Each new row is followed by what is left after taking away its nearest point in the smallest flat space through zero that holds the last named rows.
In the rows, 128 means zero.

Z_177 (6 x 14):
[[158 133 167 172 120 156 125  89 120 104 146 160 119 118]
 [133 169 141 199  87 150 117 122 177  82 115 147 117 149]
 [128 182 151 126 119 155 132 143 123  99 163 125 160  94]
 [150 165 147 107  98 167 151 103 168  97  74  97 154  94]
 [165 112 167  96 112 145 154  43 151  61  91 103 167 120]
 [112 157 146 173 122 139 104 114 141 118 122  80 150  85]]
New rows:
[168 112 165 108 156 154 119 168 126  99 158 106 161 126]  [164 101 150 132 150 148 111 171 143 119 129 107 135 140]
[112 134 120 150 137 110  94 102 129 136 155  94 105 102]  [131 140 115 115 125 122 120 111 138 125 145 121 101 120]
[138 158 114 117 148 164 100 116 110 154 142 167 116 148]  [125 152 111 114 146 150  95 102 126 138 126 133 135 149]
[168 150 143 153 127 104 149 105  94 131 143 168  93  96]  [141 152 120 133 123  80 147 119 118 121 124 131 113 110]
[ 99 125  93 142 152  89 126 167 134  93 158 152 164 157]  [132 121 113 142 150 124 137 135 132 120 116 147 150 114]

Z_970:
[[116 134  93 114 148 146 113 103 141  73 141 120 155 117]
 [137 140  97 150 158 118 113 115 152 190 128 147 135 133]
 [140 106  94 163 144 105  83 108 112 134  94 150 213 104]
 [ 92 112  87 162 163 177 101 177 189 102 176  99  87 132]
 [112 123  72 130 157 173 101 127 150 119 122 115 156 148]
 [ 94  96 139  90 182 184  98  79 130  70 136 108 144 128]]
New rows:
[150 139 137  96 149 131 119 101 109 144 164 165 132 162]  [146 125 129 121 130 131 113 140 109 123 164 156 135 155]
[167  90 161  95 166 129 120 159 122 139 136 104 132 131]  [176 116 129  96 156 117 128 158 131 130 142 108 142 127]
[104 123 120 123 121 118 138 107 153 115 122 117 110 146]  [108 115 124 134 117 108 132 111 145 123 113 122 121 141]
[145 131 126 159 120 108 152 118 100 168 134 154  97 137]  [130 119 113 148 130 135 139 113 101 123 136 139 113 136]
[159 159 110 121 138  93 165 110 126 108 142  88 134 121]  [148 124 126 136 151 113 146 127 121 128 129  82 133 132]
[ 92 159 151  88 168 145 105 120 142 103  91 115 100 149]  [108 162 140 122 146 108 103 143 138 115  86 129 115 131]

Z_667, 6 rows:
[[133 102 154 171 121 147 162 166 147 127 147 140 154 134]
 [124 186 110 144 135 125 118 137  62 121 137 118 118 128]
 [101  70 133 127  70  92 120 148 137 151 126 120 146  81]
 [155 158 180 115  95  76 132 126 147 152 168 112 138 144]
 [141 106 127 124 180 156 144 128 129 140 104 156 145  97]
 [106 138 141  94 110 106 177 151 133 177 117  43 169  97]]
New rows:
[ 87 131 156 109 139 140 135 122  93 129 139  90 159 145]  [ 97 111 159 114 139 138 116 112 103 121 142 125 150 144]
[104 116  81 117 155 144 143 107 121 125 103 135 137 126]  [119 127 112 129 129 116 142 115 126 131 135 139 142 137]
[158 121 145 148 124  82 147 119 121 114 112 106  94 136]  [153 110 135 151 136  96 152 123 118 113 101 110  97 127]
[120  75 167 166 126 119 106 112 114 140  82 124 119 105]  [128 114 171 163 136 124 116 107 113 134  91 103 113 136]
[160 187 141 120 143 160 135 138 122 106 145 148 111 112]  [136 147 132 111 110 151 131 141 142 110 134 133 114  98]
[111 161 122 104  87 112 111 151 105 116 113 151 152 117]  [120 151 129 102 108 134 127 147 133 112 108 156 156 132]

Z_797 (6 x 14):
[[116 121 132 133 120 119 115  73 128 178 116 161 131 114]
 [129 123 125  97 135 130  86 171 148 100 137 116  99 136]
 [128 111 147 120 142 145 132 131 131 131 177  89  87 153]
 [140 143 146 173 129 143 115 136 117 143 100 115 167 142]
 [149 109 126 155 138 151 124 137 115 126 130 130 125 100]
 [138 135 104 155 120  53 130 140  97  89 157 113 116 132]]
New rows:
[147 163 123 100 140 161 100 108 116 101 147 102  94 127]  [146 173 118 115 132 149 111  93 107 109 129 116 118 121]
[167 167  94 105 145 139 148 103 101 102 147 140  98 141]  [168 172 106 116 145 148 119 103 106 121 128 142 111 148]
[ 91 155  97 119 163 119 101 145 141 166 119  99 113  90]  [ 94 159  97 130 163 122 130 143 131 161 124  91 123  92]

Z_689, 6 rows:
[[191 141 142 172 203 189  74 128 159  89 179 123  78 102]
 [206 144 113 200 187 158  86 129 145 129 117 139 141 106]
 [190 141 130 118 172 173 173 130  79  95 141  88  86 128]
 [156 115 149 164 183 148 119  93 109 134 138 148 120 172]
 [111 102 166 164 179 131 136 111 133 123 144 123 120 161]
 [170 141 154 153 200 129 114 132  72  80  91 150 134 140]]
New rows:
[145 100  99  90 158  92 117 147 155 127 143 155  97  88]  [144  90 102  99 165  87 140 136 140 141 133 152 108 110]
[155 111 105 112 141 112 141 137 162 161 119 109 157  94]  [143 108 129  94 154 113 128 125 140 140 130 129 138 117]
[138 102 122  92 140 102 119  99 111 119  92  92 139 165]  [142 106 116 101 138 112  99 106 142 119 108  87 132 143]
[164 129 134 119 107  95 103 102 160  89  91 117 141 153]  [162 122 136 118 108 105 120  98 165  93 107 100 129 157]
[106 145 159  96 101 169  97 157 113 145 122  88  93 129]  [116 139 158 129 118 161  96 151 113 161 101  97 119 140]
[158 107 127 136  97 143 164  96 138  91 118 166 107 113]  [143 102 134 146 100 133 163 101 148  90 113 165 116 111]

Z_245 (6 x 14):
[[123 156  97 132 159 108 110 157  89 149 128 176 112 108]
 [135  91 139 154 168 189 114 149 120  69 140 146 100 128]
 [131 146 126  85 124 170  74 181  86 139 176 141 101  99]
 [112 144 112 124  77 132 120 155 157  75 157 169  88  72]
 [126 130 161 108 137 170 155 142 128  64 163 180 155 134]
 [125 122 104 112 126 102 174 177 157 115 137 142  77  86]]
New rows:
[ 85 120 123 150  83  73 137 182 150 139 140 157 120  80]  [ 98  98 153 155 116 113 122 162 126 143 137 132 150 123]
[157 110 127 100 105 131 149 118 156 187 144 120 139 133]  [152 110 118 132 121 143 130 117 146 157 140 155 129 127]
[116 145 130 146 105 144 130 187 178 149 122 129 121 135]  [117 147 136 155 120 149 123 174 164 151 116 135 139 151]
[161 124  72 142 148 108 111 124 129 129 134 161 134 133]  [165 115  91 121 129 124 119 123 143 125 147 136 141 139]
[148 128 162 121 131 130 129 139 176 120 119 125 116 126]  [146 142 155 126 139 124 111 136 156 135 115 138 123 128]

Z_774:
[[173 142 159 133 125 146 181 136 107 155 126 154 101  97]
 [137 131 169 130 129 132 143 147 117 154 138 109 136 124]
 [116  96 143 167 145 106  65  92 134 149 101 157 133 118]
 [136 173 175 135 123 131 136 114 147  80 158  83 134 118]
 [134  91 103 158 112  89 156 135 114 195 143 128 104 142]
 [116 133 129 117 109 107 163 132 112 100 123 118 162  82]]
New rows:
[110 146 119 109 159 166 154 106 139 168 121 128 103 128]  [ 94 141 122 118 152 143 147  96 141 155 122 114 123 115]
[144 120 160 165 133 165  87 155 128  90 158 131 121 117]  [135 102 124 159 119 146 111 165 116 102 156 136 124 114]
[113 126 141  93 151 101 114 152  88 120 168 118 101 163]  [120 126 143 103 150  95 116 133  85 109 153 142  99 133]
[141 103 105  96 156  90 157 152 129 123  94  88 129 112]  [154 113 125 111 168 102 134 134 143 121  95  96 111 120]

Z_743, 6 rows:
[[ 73 120 119 106 144  93 179  86 123 113 174 107 161 145]
 [ 99 167 125  85 130 136 136  82 127  64 153 147 145 125]
 [109 191  88 127 146 111 170  80 117  97 161 130 187  70]
 [175 126 121 133 143 142 165 120 129  92 169 119 164 136]
 [137 208 128 131 180 120 120 160 103 103 149 141 148 119]
 [167 122 109 123 122 134 188 123 158 181 108  81 111 132]]
New rows:
[125 105 104  77 168 148 150 158 116 136 137 142 170 123]  [121 100 105  78 152 154 133 156 120 144 117 150 156 113]
[157 110  97 119 156 130 153 145 122 163 200 128 148 174]  [132 128  93 109 126 141 114 127 126 161 162 155 127 139]
[175 153 134 189  95 129 121 103 147 137 144 147 114  75]  [136 147 155 158 114 111 129 107 144 134 160 135  98 127]
[113 128  83 115 138 125 166 163 129 101 124 170 176  99]  [114 109  97 104 129 131 157 175 139 118 106 164 145 125]
[167 123 154 102  70 180 128 156 124  80 126 166 138  87]  [120 125 151 103  98 133 156 168 115 128 134 135 138 104]

Z_354 (6 x 14):
[[ 90 103 106 122 117 158 131 121 123 101 121 103 142 120]
 [126 134 156 130 145 145 108 110 135 176 188 136 122 119]
 [154 107 164 158 137 142 175 133  97 149 151 119 117 150]
 [103 146 128 130 119 141 154 132 184 120 110 115 192 113]
 [131 131 142 141 136  92 147  62 110 142 105 133  96 132]
 [118  94 137 131  99 118 116 168 101 165 123 129  95 149]]
New rows:
[172 108 141  81 115 115  93 134 154 116 116 143 141 122]  [159  90 153  94 115 129 118 113 141 123 121 128 140 125]
[109 107 125  98 159 106 113 147 126 107  94 112  88 109]  [117 115 148 110 169 119 134 146 141 125 117 110 108 108]
[120  99 114  67 114 141 113  96 149 130 131 143 106  95]  [149 101 132  85 116 138 149 121 147 131 126 143 116 111]
[163 141 151 112 114 122 140  91 130 166 128 148 121 133]  [148 126 127 102 105 145 133 115 126 136 123 135 133 130]
[144 147 152 150 140 105 146 125 105 116 146 105 159 131]  [121 138 138 136 125 101 116 131 105 121 140 106 149 126]

Z_294, 6 rows:
[[ 64 125 116 178 108 111 143 111 113  88 119 127  88 115]
 [ 62  99 115 185 131 130 179  91  85 145  77 135 103  79]
 [100 124 102 140 150 100 127  85 113  80  88 105 115  87]
 [108 101 136 171  90 108 157 103 104 133 109 170 126 132]
 [ 86  81 166 157 106 115 109 104 118 101  84 113 114  95]
 [ 72 174 100 113 123 148 157 109  98 103  98 150  80  78]]
New rows:
[133 128  87 128 134  95 163 131 149 129 112 121 165 115]  [117 128 117 120 110 114 147 150 156 127 117 122 150 114]
[129 136 101 138 130  84 154 129 160 124 144 134 133 120]  [123 128 129 123 122 105 142 138 160 136 131 132 130 105]
[102 116 113  97 131 129 113 135 124 137 120 167 114 145]  [104 105 110 108 144 121 108 134 129 136 122 148 120 147]
[110 108 126 130 118 123 111 127 156 134 135 143  90 129]  [126 111 114 120 133 121 117 120 153 142 130 144 102 126]
